There are 3 ways to turn a row about zero (a turn may also mirror it). The second row of each pair is the first, turned, with some noise. The first 27 pairs use one turn. New pairs use 3 turns, one after the other, and a turn may come again.
(in the rows, 128 means zero)
Known pairs, each followed by its turns in order:
[154 118 122 190  80 140 136 125]
[ 74 110 159 165 117 135 125 138] -> Z_146

[119 135 196 129 166 130 130 124]
[142 132 119  87 130  92 145 178] -> Z_146

[133 109 125 108 128  96  88 118]
[149 154 132 119 169 101 135 117] -> Z_253

[182 136 129 155 135 113 117 135]
[128  98 120 163 117  94 123 110] -> Z_25

[163 148 157 159 145 131 102 123]
[120  95  97 147 114 113 123  89] -> Z_25

[173 115 100 124 118 121 165 129]
[169  97 133 150 120 116  89 149] -> Z_253

[121  87 179  73 121 141 123  99]
[173 144 101 137 137 196 132 127] -> Z_25

[112 172 139 123  82 109  59 133]
[160  90 205 113 126 153 115 122] -> Z_146

[ 87 125 141 129 131 115 149 135]
[139 140 132 125 166 116 155 135] -> Z_146

[145 132 136 124 127  70 141 105]
[153 139 117 139 181  97 107 123] -> Z_25

[117 140  99 126 117 154 120 163]
[ 93 122 113 153 104 111 105 100] -> Z_253

[123 129 149 114 100 121 180  94]
[137  93 162  98 110 113 136 163] -> Z_253

[151 125 134 103 100 107 131  75]
[144  93 154  86 164 109 127 144] -> Z_253

[120 125 164 120  91  96 131 115]
[165 142 120 100 154 120 127 101] -> Z_25

[105 101  86 113 129 119 123 119]
[131 136 107 135 134 163 144  99] -> Z_146

[133 146  93 148 113  84  68 128]
[108 153 137 139 118  79  85  84] -> Z_25

[203 132 141 164 138 143 153  97]
[159  96 116 125 153 191 101 165] -> Z_253

[116 128 115 154 140 153  66 127]
[ 74 145 126 133  98 145 110  93] -> Z_25

[151 133 102 116 122  90 104 121]
[137 142 125 151 134 100  84 123] -> Z_25

[110 117 138 128 134 147 128 146]
[127 115 112 116 154 126 131 127] -> Z_146

[153 182  93 120 126 135 139 112]
[160 121 129 172  99 109 102 110] -> Z_146

[150 207 199 120 134 143 182 133]
[153 140 152 128 131  15 104 151] -> Z_146

[111  97 100 113 133 125 133 128]
[121 157 159 142 142 143 133 146] -> Z_25

[121 140 198 109 136 110 192 143]
[126 180 138 103 157  58 139 146] -> Z_146

[188 123 139 126  49 176 125 135]
[ 85  90 160 136 153 132  45 162] -> Z_253

[154 178 196 137 161 150 105  70]
[108 124  93  65 165 191 156 165] -> Z_253

[137 100  80 174 130 148  78 131]
[136 152 140 160 148 170  96  68] -> Z_253

New pairs. What belongs after each?
[102 147 114 127 161 156  99 152]
[101 139 166 118 114 148  95 135] -> Z_146 Z_146 Z_25

[132 166 107 103 140 166 137 146]
[145 142 135 121 154 174 154 110] -> Z_146 Z_25 Z_253

[132 189 129 114 141 130 109 104]
[117  94 138 149 126 186 123 132] -> Z_25 Z_146 Z_25

[131 123 207 112 161 156 159 143]
[ 69 111 167 103  89 184 131 119] -> Z_25 Z_253 Z_146

[113  97 146 151 150 118 114 151]
[166 121 155 136 133 139 150 134] -> Z_25 Z_253 Z_25

[130 123 146 127  81 131 159 135]
[133 156 137 154 111  98 138 112] -> Z_253 Z_25 Z_146

[189 116 130 154 128 107 129 109]
[118 125 165  93  91 124 149 144] -> Z_25 Z_146 Z_25

[134 185 118 119 126 138 128 108]
[110 116  98 151 103 121 162 123] -> Z_146 Z_253 Z_25

[133 133 107 150 134  59 162 135]
[165  87  88 169 107 132 122 157] -> Z_25 Z_253 Z_253

[153 125 130 139 133 103 113 155]
[121 147 120 157 127 145 110 112] -> Z_253 Z_146 Z_253

[107 127  96 144 142 107 129 106]
[110 127 107  96 129 130  96 114] -> Z_253 Z_253 Z_146

[132 142 205 118 142 119 126 120]
[155 116 123 149 103  64 103 139] -> Z_146 Z_25 Z_25

[128 129 112 121 105 118 125  95]
[142 135 144 139 135 115 115  93] -> Z_253 Z_146 Z_146

[141 145 126  92 124 142 117 124]
[127 106 112 107 119 141 102 125] -> Z_253 Z_146 Z_253

[129 150  78 109 181 165 113 101]
[121 188 160 127 165 172 147 154] -> Z_146 Z_25 Z_253

[207  97 156 167 136  83  60 160]
[195 102 157  58  77 148  55 132] -> Z_146 Z_25 Z_25

[116 134 166  95 146 130 139 150]
[128 141 163 156 137 125 131  90] -> Z_25 Z_253 Z_25

[128 134 158 186 116 136 169 160]
[124 146  88 131 113 102  76 168] -> Z_25 Z_25 Z_146

[ 99 134 134 104 105  66 128  78]
[128 137  95  94 116  77  82 168] -> Z_253 Z_146 Z_25

[126 141 124  71 116 147 121 119]
[102 115 170 139 154 116 116 128] -> Z_25 Z_25 Z_253

[101 135 122  49 167  49  54 179]
[ 94  78  73 200 165 224 114 169] -> Z_253 Z_146 Z_253

[ 90 130 112 133  71 100 101 106]
[144 180 150 149 165 105  84 116] -> Z_253 Z_146 Z_146

[207 144 150 133 148 107 106 138]
[129  71  92 160 139 140 151  88] -> Z_25 Z_253 Z_25

[160 169 152 112 126  80 113  51]
[100 129 105  87 203 160 118 164] -> Z_146 Z_253 Z_146

[153 118 124 117 120 207  99 158]
[ 62 140  77 109  92 113 139 107] -> Z_253 Z_146 Z_146

[106 119 156 130  68 164 121 128]
[ 86  89 112 115  93 133  97 109] -> Z_25 Z_25 Z_146

[157 155 133 207 112  97 131  77]
[ 41  77  94 127 142 135 133 137] -> Z_25 Z_25 Z_25

[134 118 132 120 207  68 180 103]
[126 126  57 196 117 169 111  74] -> Z_25 Z_146 Z_253

[ 64 111 141 130 166 162 132 104]
[136 155 146  96  76 142 160 171] -> Z_25 Z_25 Z_25

[103 107 109 123 202 136 123 146]
[132 143  79 146 131 134 119 191] -> Z_25 Z_146 Z_146

[131 116 107 151 200 172 207 133]
[200 119 112 146  92 166 131  48] -> Z_253 Z_25 Z_25

